The same things were measured in two ways. Each way mixes the same 11 hidden numbers, adds some noise and spreads widely along 6 directions of its own, which tell nothing about the thing.
Some things both ways: the first way, then the second way.
[  5  -5   2 -23  17   1 -15 -16  28  -3  44 -27   3  12  -2  -5  10 -16
 -18]
[ -2  17  -5  -3   0  -3  13 -16   3  -7  -3 -12  13  -6   7   8 -14  -1
   4  -8   4  -8  -9   9   2   0]

[-23  -6  -6  -5  12  -7  12 -20  -1   3  15 -28   2  -7  -9  15   7  11
 -29]
[  6   1  -1  15  -4 -12  14  13  13  12   3  -9  -3  19   0   0  -2   5
  14   2  -4  -5   4  -4   9 -16]

[ 25 -20   3   3  22 -26 -11 -35   9 -16  26 -31  30   3   8  -4   7 -33
 -22]
[-29   7 -19 -13   5 -12   5  12  -4  15 -24   6  -5   2  11  -5   2  -3
   6 -16  18  -6 -11  -1   4 -18]

[-12   7   4 -16  -9  15   2 -10   9  16  14 -10  -7  -1  -6  -3   3  14
   9]
[ -3   5  18  -3   3  28   5  -6   4 -11  18  -5  23  40  -9 -11   0  10
  34 -14  20  -5  -2 -15  18   0]

[ -5 -13 -17 -29  15 -34   1  -7  16 -20   0 -24   4 -13  -1   4   2  -4
  19]
[  3   6   9   3   5  -8   9  17   0   8  -3  -7 -15  17  -3 -14   4  -6
  20 -16  10 -25   3   8   7 -16]

[-22 -26   4   7 -36   4  27  -1  20  13   1 -29  -5 -31   4 -14  15   0
  13]
[ 12   7  20   8   8  13  -5   8 -15 -12   7  -6   6   7 -10   7   6  -5
   4  -6  -7  -4  -1  13  -1   8]

[ -2   0  22  20  -5 -22   0  13 -28   6 -34  23  11  -1   2 -14   8  34
  -2]
[  4  28  -5  -5   4  -3 -14  18  -3  34 -21 -16  -4   7  -7   8  24 -11
   2   4   1  17  -4  19   3   8]

[ -8  -9  11   4 -12 -36  -2  -6  14  -4  17 -28  -3 -14   9 -10   9 -24
  -5]
[  2  16 -13  11   4  -7  17  16  -2  20 -12 -13  -7  17   7 -12  -4   0
  17  -7  18 -27  -4  -8  22 -28]

[ 14   6  15 -10  21  -6 -26 -16   2 -19  26   6  25  10   9  -9  -5 -27
  -3]
[  5 -21  30 -31  27  18 -32 -23  -6 -23  -3  -2   0  -3 -17   3 -32   1
 -10 -17  -9   0  10 -29  -4  15]

[-10  -5  -4  14   4  -8  13   1  -8 -16 -11   0   8  -5  13  11  -1 -20
  -6]
[-15  -1 -11   2  -3  -4  -1  -8  -8  15  -5  12  -3   1   8  -7   2  14
   4   2 -16  19   5   9  17 -13]

[  6 -12 -40  -6  25  23  -7   7  -8 -18  34  -6 -24  -5 -12  34 -23 -29
   9]
[-13  -2  -9 -29  15 -24   4  -9   3  20 -13 -14   4  37  27   4  -6 -13
   5 -31  27 -10  -1 -10  14 -10]

[ 13  18  23  34 -14  16   0   1 -25   0   7  33   1 -19   8  -9  -2 -20
 -12]
[  1  -1  20   2 -10  14   1  -3 -11   6   3   5  -2  -4 -10 -18 -16  11
  -1  -1   7  -5  -5  -6   5  -1]

[-12 -11  -2  14  12 -23  -5   9 -19 -28 -16  13  10 -14  14   3 -14  -8
  -6]
[-1 31  2 24  3 31 15 -1 -9  0 12  7 30 28 -5 -7 15 26 41 -5  3  7  4 13
 12  3]

[  0  -3   7  -3  -3  31   6 -22  19  18  20 -10 -12   9  10  -1  13 -10
   1]
[  2  15   3   1   2  20  16   3  -8  -5  -3  -8   5  -3  -6 -13  -5  -4
  -8   4  25 -26 -17   3  12 -12]

[-15 -20  16  31 -21  -2   5   6 -15   3 -19   4   0 -17  21 -24  -1  -8
  -4]
[ -7   9  -4 -11  -4   6  -1  -8  -3   0  -8  -4  10  -4  -6   7   2  -6
  13  -4  14   1 -18  14  20  -1]

[  7   5  -9   2 -10   0 -17   9   2   5 -16   9 -14  -7 -10   2 -20  -2
  25]
[-10  29 -11  13 -14   4  25  14   0  14  -3  10  17  10  -4  -1   3  13
  11  -1  24  -1 -17   9  -2  -3]

[-43  -9  25   7   4 -24  -3   3  -3  -1 -44   3  19 -24  15  -8  -5   5
 -26]
[ 30   9  18   6  -2  14   2  26  -4   0  -7 -18   4 -20 -17  15   1   8
   1   3   3  -3   7   5  -4  17]

[-10   7  -3 -12   7  14 -12 -10  21 -12  -3  11  -4  12   2  14 -15  -2
  15]
[ -6  -5  16   2  -3  15  17   2  -1  -7   2   6   3  -4  -4 -13  -5  11
  13  -5  17 -17  -9  -2  20 -13]

[  7   4   0  10   0  25  11   7 -18   5   0  11  -1  -2   1  -1  -1  -9
  -6]
[ 21   4  16   8   6  19  12  17 -13 -15   1 -14  -9  -7 -16 -20 -15  -3
  -2  -7  14 -41   4  -6  -3  -9]

[ -2  16 -16  -5   6  26  -7  14  -1  -9 -21  27  -5   4  -3  17 -27   0
  14]
[ -7   6   2   5 -13   7  18   8  -8   2  -2   3   6  -8   1  -8  -5  13
   5  -5  12  -6  -4   0   2  -6]

[ -4  16  18  16 -15   0 -12  21   0   8 -30  33  -6   6   7  -5  -4   3
   8]
[  0   3  10   2   0  18  -7 -19 -10   4  -1   3  11   0   5  -5 -14  13
  -6   6   0   6  -7  -5   8   4]

[-11  -9 -27 -20  29   8   5  -7  -5 -23  -4  -4  10 -10  -1  20 -17   2
   1]
[-10  30 -19  -7 -11 -20   9  29  -2  39 -24 -11  -6  -4   1   7  19  -5
   5  -5  10  14   0  20  -2   1]

[ -4  -2   0  29 -29   0   9  19 -24  13 -12  10 -21 -20   4 -12  -3  -5
  12]
[  3  -6  17   6   8  15  15  10   1  -7   7 -10   0  27  -1 -27  -9   3
  16 -11  26 -38  -1 -25  10 -20]

[ 20  25  21 -17   1  24  -4 -10  29   4  14  14  15  18  -4   4   7  -1
 -14]
[  8 -21  30  -5  -1  28  -8  -9 -17 -30  16  -3  11 -12  -3  -6 -13  12
  -8  -8 -11   4  16  -9 -10  12]

[ -9  -6  20  15  11 -13  11 -23   4  -3 -17  -8  16 -23  17   0   8 -17
 -43]
[-17  12  -7  -2 -23  -5  10   8 -13  27  -9   7  -1  -1   5  -2  11  -3
   7  -5  16   8 -16  20  15  -7]

[ 23   7  23  17 -15  14  16  -3 -13  13  17   6   7  -8   0 -15  18   3
 -27]
[ -3  33 -17   8 -14   5  12  13 -13  17  -4 -11  10  12  -4  -6  17  -5
  20  -3  16   3  -7  23   8  -4]

[ -5 -16 -19  -3  16 -15  -3 -18  -7 -10   4 -30   5 -33  -4   0 -12 -18
 -10]
[ 10  14   3   0   1 -19  20  53   4  14 -17 -18 -23   2 -14  -3  -7 -16
  -2 -15  30 -37  -6 -12 -12 -16]

Other things, the second way, with their names:
<423>: [  3  -2   9  -7   1   0   2  -7   2   0   0  -4   7  10  -3   7 -10   2
   6  -8   2   0  -1  -1   6   2]
<545>: [  3   2  26  21  11  32   8  11 -22 -18  16   3   3  33  -9 -33   1   9
  31 -24  12 -34   6 -12  15 -17]
<320>: [ 29  -4   0   4  -4   3 -10   3 -13  11 -12  -9  -1   0  -5   5 -20   9
  12  -6   6  -9   6  -3  11  -1]
<263>: [  5  -8  16  33 -12  50  -1 -17 -24 -17  28  33  20  28 -19 -27 -10  26
  14  14   0   0  -8  -3  16 -11]
<655>: [ 1 -8  5  3 -8  7  0  1 -6 -1  1 16 10 19 -3  1 12  8 29 -7 10  7 -1 26
 10 -1]
<278>: [ -3   2  -4   5   3  10  11  -9  -8 -25  16  -4  12  21  -5  -8 -10   3
  24 -19  -1 -11   9  -3   9 -13]
<425>: [ -4  19  -5   2  -1   9  -5  -1 -14  11   0   8  16  27  -8   3  -3   4
  16 -12   4  12  -5  -1   6   4]
<61>: [  2   7   0  -3   8   0  -1  -1  -1   6  -3 -11  -5   7   0  -3  -1  -5
  -5  -1  -7  -2   4   0   3  -6]
<446>: [-10 -14  18  -2  -9   2  16   4   1 -11   0  -7  -1 -22  12  -2  -6   9
   1  -6   4 -10  -3  -1   8  -6]
<314>: [-13  16   5 -10  18  15 -17   1  -7   8  10  -9  16  46 -10   6  21   1
  24 -18 -15  34  15 -11  12  10]
<612>: [ 14  -4  14   8   9  -2  20  15   4 -26  12 -17  -3  -3  -2   5  -3  -6
 -18  -1 -10 -16   8   7 -14  -1]
<645>: [-17   6 -19 -13  -6 -18  -2 -14   6  28 -23  -1   2   5  19   4  -5  -5
   1   1  21   1 -23   7  19 -14]
<537>: [ -9 -12   5  -3   0   4   0   6  -7   7  -8  -4  -1  -2  16  -7  -3  14
   7 -10   4   1  12 -11  10  -9]
<591>: [ 17   2  13  12  14  17  -1  -9  -8 -21  10  -4  11   3   1   3  -3   9
   4   0 -17  -1  12  13  -3   5]
<96>: [-14 -14  16 -10  -9   6   1  -3  -3  -2   0  -1  -3  -9   1  -3   4  -6
 -15   7   2   5 -12   1  12  -5]
<654>: [ -3  -6   7   8  -8  14  -8 -10 -15 -11  10  12  14  20  -4   3   4   3
  21  -8  -6   9  -7  15  15  -1]
<648>: [-17  34 -32 -17 -34 -25  28  -9   8  22  -9  -3   6  -5  -4   8   7 -16
  25  -6  32   0 -31  50  20  -6]
<592>: [ -8  12  -3 -11  -2  -9 -10  -2   1  22 -17 -17   0 -10   5  16  -4  -8
 -12   2  -5  14 -15  -6   8   1]
<535>: [-22  22   5  -2  -1   7  21  25   3   0   4 -10   0 -17  -6  -5  24   8
   2  -2 -10  15  13  11 -10   3]
<450>: [-11  12   1  -5  -6   3  11   3 -11   7  -8  -5  -5 -11  -4  -8  -3  -5
   9 -11  14 -16 -11   7  21 -10]
<117>: [ -2  10  13  20  -4  29   9  -6 -13 -20  20  22  27  20 -11  -9  -4  24
  15  -5  -5  10   1   5  -8   7]
<664>: [ 22 -24  11  -7  14  -7 -20   3   0 -10 -13  -5 -22 -28  -9  14 -21  -8
 -43  17 -28   2   3   0 -14   0]
<405>: [ 10   7 -14   4  -4  -2  -9 -30  -7   1   4   1   6  25  -6  -2 -20  -4
  10   1  -9   2  -7   9  13 -10]
<309>: [ -1 -15   5  -9   7   0  -6  -3   0  -4  -8   3  -6   1  -1   4  -5  -2
   2  -3   1  -3  -5   3  11  -9]
<257>: [  9   8 -18  -4  -8 -18 -11  11 -12  21 -25  -2 -22 -13 -14   6 -15 -14
  -8   2  -1  -4 -12   9   7 -12]
<596>: [  6   0  21   2  12   7   8  19 -12  -7  -2 -20 -15  -6   0 -17  -5  -7
   0 -13   4 -31   9 -10   3 -11]
<561>: [ 40  12   3  30  -8  14   3  18 -20  -2  -3  12  -8  -5 -38  -8 -28  14
  26  -4   3 -30   0   5   9  -8]
<528>: [ -5 -21  32  -9   0  -3  -3 -15  -5 -12   4  10 -21 -16  -4 -21 -20  -2
   1  -9  -7 -21  -4   8   4 -10]
<381>: [ 10  -8   0  -3   4  -5  -6  18   1   8  -9 -14  -2  -3   6  10   5   5
 -16   3 -12  21  20   3 -14   5]
<189>: [ -3   3   6  -3   6  11  -2   2  -8 -13   5  -8  -6  -6  -8  -7   8  -3
   3   0 -17   4  12  15  -2  -4]
<417>: [ -9  14  -5  -7   7  11 -13 -23  -7   6   3   3  23  42  -2   4  -3   1
  29 -17   5  15  -3  -4  14   0]
<647>: [ -8  16 -19   6  -1  16   8  -9  -8  -2   8   9  18  26  -5  -8  -6  13
  11  -2   4  10   1  -3   5 -10]
<258>: [-12  14  -8 -16  -9 -13  -5   4  10  22 -10 -11  -6  -6  -7  10  12  -7
  -3   8 -11  28  -1  18   0   3]
<436>: [ -2   1   3  17 -14  15  11   1 -16  -5   8  10  12  -1   0  -5  -7  18
   5  -2  -4   6   1   2   3  -2]
<658>: [ 19 -13   8  -2 -10  -7  -4 -27  -6  -6   0   2  -9 -12  -6  -4 -28  -3
   3   1  -4 -13  -5  21   7  -3]
<553>: [ 13 -10  32   5   3   9   4   3   0 -15  13 -10  -2  -1  -9  -6  -7   3
   3  -3 -12 -10   8  -2   1   0]
<649>: [  3  36   5  24   8   9  17  28  -6   5   0 -20   5  -6   2   5  19   1
  -4   5 -14  -1   3  11  -6   3]
<593>: [-25  10 -14  -6 -35 -19  13   1  11  35  -8   9  -1  -3   3  -3  16   7
   8  14   6  33 -11  28  10  -7]
<671>: [-27  -1  -3  -2  -7  -7  27  20  12  11   8   0   5  16  15  -5  19  17
   3  -4   2  19  12  -1  -1 -12]
<207>: [ -3 -20  -4 -15   2  -4   1  -7  11   9 -14   7   1   9  10  -1  -4   6
  -3   5  21  -1  -9   5  13 -11]
<399>: [ 15   1  -3   9   7  13   6 -18  -5 -18   4  15   6  15 -23  -5 -27   4
  16  -4   7 -25 -11   4  17 -14]
<595>: [  5  24  -9   4  -6 -12   8  11   4  24  -8 -10  -9   9  -8 -10 -11   2
  16  -6   4  -4   4  -2   0  -9]
<457>: [  8   8   5  -7  10  -3  10  16   3   5 -17 -26 -13 -23   0  -3  -2  -7
 -11   2   5 -17   2   2   0  -6]
<382>: [  3  -1  12  -4   5  -4 -13 -31   0  -4  10   2   8  39   4   0 -14 -10
  15 -15  -7  -2  -6   6   3   2]
<324>: [-18  -6 -17  -1 -34 -16  18   4   3  10   3  15  -2 -10   4  -8   2  12
  -9  12  -7  27   3  25 -15  -6]
<122>: [-17  15   5  -2  -7   1  19  19  -3  24  -4   4  -4   8   4 -21  19   2
   5  -2  24  -4  -6  13   4  -9]
<355>: [-20  22  -6  16  -8   6  27  16  -1  12  -2   0   2  -6   9 -18  15  12
  11   6   0   0   0  12   4 -14]
<598>: [ -7 -19  36   8   9  36   5  -6  -6 -41  22  17  18  -7  -3 -10  -8  25
 -13   2 -11   1   8  -9 -19   8]
<77>: [ 10   6   7  -9  24  22  -5  11  -8   1   0 -21  -2  22 -10 -16  -7  -3
 -13  -5   8  -9  14 -29   1  -4]
<445>: [ -7  16  -6   0  -4 -11  11  12  -5   8 -11  -6   5 -17   9  15   7   1
  -6  -6  -4   8  -3  18  -3   5]
<315>: [-31  11 -11 -13 -12 -13  16   0   9   7 -10   5   5 -12   6   9  10   0
   8  -4   7  12 -15  25   2  -4]
<659>: [-25  11 -11   1 -31  -7  16 -12  12   3   0   7  11 -19   8   3  12  13
  26   9  -5  22 -10  39   5  -1]
<296>: [ -9 -22  23  -2   5   8  11 -15   3 -18  16   7   6  18  10 -11  -3   4
   0  -3   3 -10  -5   3  10  -8]
<398>: [ -9  14 -28  -4 -24 -29  24  26   1  39 -27  -8 -22 -23   8  -3   2  -9
 -12   7  21  -7 -15  19   9 -22]
<92>: [  8  20 -16  -1  -1 -15  -3  12   5  25 -16 -17  -8  -3  -5   7  -1  -6
 -10   8  -8  11   5   8  -4   0]
<313>: [-24   3 -25 -11  15  11  19  25  -4   8 -15 -17   3  25  17 -26  16   5
  20 -22  39 -19  14 -21  21 -32]
<550>: [-43  29 -26   0  -7  -7  16   8  -1  29 -10   7   8   4  22  -7  32   8
   8   1  -2  32  -3  22   5 -12]
<393>: [  7  19 -12   3   3  -5  12  33   5   8 -11 -21  -4   0  -8  11   8  -7
  -9   3   4  -1   1  -2  -6  -4]
<646>: [  2  -8   0 -12   2  -5 -11  -2   1   5 -12  -3  -1  -8   4  11   9   2
   0   4  -8  18   6  25   2   7]

Some of these things the first way, each followed by its name:
[-20  -1   0   5  16  -7  20  18 -25  17 -55  -9  10  21  15  -3   5  -1
 -24]
<313>
[-23  -4 -13   1 -11  28  14  22 -10  11 -10   7 -17   5  -1  -1   0  14
  21]
<457>
[ 11  -2  19  32 -28  11  -4   0  -1  -2  28  11  -4 -15   9 -13   1 -22
  -6]
<446>
[-23 -18 -20  -3   0  17  20  17 -11   3 -33   2   3   3   0  15  -3  27
  22]
<646>
[-13   3  23   1  -1 -19   7  -6 -14  14 -15  -7  15  -2   8 -22  17  18
 -14]
<258>
[ 26  -6   1  25 -31  17  -3   9 -14  11  15   5  -7   2  -2 -19  -1  -2
  21]
<315>
[-39  -3 -13 -11  11  27  30  -2  -8  14 -18 -18 -12  -5  11   8   3  -6
  -5]
<77>
[  9  -2  -3 -13   2  -7  -4 -21  16 -25  29 -15  25 -18  -8   9 -14 -18
   6]
<561>
[ -7  16  27   9 -39  14  -6  -6  26  26  22  -3 -12   3  -7 -18  13  11
   4]
<592>
[-17  -9  -3  -4   6  12  27 -17   6  13   0 -26   8   3   6   2  22   7
 -23]
<355>
[-21   2   9  13 -32  21  37 -12  18  31 -31  -9  -2 -17  10   4  17   4
  -6]
<263>
[-10   7  -6  -7  -4  25  10   6  14  30 -19  -1 -22  23 -12  15   6  28
  13]
<296>
[  0  -4 -31 -19  30  27  -5 -18   9 -13  23 -16   1  21  -8  28 -17 -10
   4]
<399>
[  2   3  -2  -8  15 -25 -10  14 -16 -15 -40  18  21   8   7  -9  -5  25
  -8]
<659>
[ -8  18  -7 -15  23 -15  -6  26 -10  -2 -57  26   9  20 -10  19 -11  35
  -6]
<381>
[-15  17  40  -9   2  -8  14 -11   1  33 -16 -23  24  22  10 -33  31  14
 -35]
<535>
[ 25  -6 -23 -28  24  -7 -11 -16  20 -19  45 -11  -1  -3 -18  17   3   4
   4]
<382>
[-10  13 -14 -20  -7  -6   0  10  23  -3 -34  -3   2  -2  -8   7 -15   8
  27]
<257>
[-20 -12  -3  25 -45  10  20  29  -4  14 -12   0 -25 -18  -1 -17   7  16
  18]
<649>
[  7  22  16   2  -7 -15 -11   8  16  -9 -24  19   4  -2   2   1 -13  -9
 -10]
<436>
[  6 -15 -29   2   6  11  13  -5   1 -37  14   2  -2 -23   4  22 -16 -17
  10]
<545>
[ 16  -8  -1  28  -1   6  10 -21 -28 -14  22  12   4 -34  14   7   2 -18
  -9]
<593>
[-16 -13  -5   0   5  13  16 -11   1 -11  20 -11  -1 -18   4   7   2  -1
 -10]
<553>
[ 16 -21 -20   7 -23   1   3  16   5 -25  33   5 -15 -17   2   4  -1 -17
  36]
<591>
[ 20  21  13   2 -11 -13  -8  -2  13   3   0   9  -6   1  -1  -2   2 -11
   4]
<398>
[ 34   8  -2  -7   6  28  -1 -22  11  -3  40  12  -7   7  -8  18   8  -4
  17]
<122>
[ -9  11 -14  -6  14  37   1   2   0  -8  14  16   6   6 -19  34 -22  12
  -9]
<320>
[-18  -3  -1  18 -12  31  29  11 -24  25  -2  -8  -9  -3   0  -3  13   8
 -11]
<61>
[ 10 -22 -30   3  21  17  -5 -16  -4 -31  27   4  -1   0   2  27 -17  -7
   9]
<309>
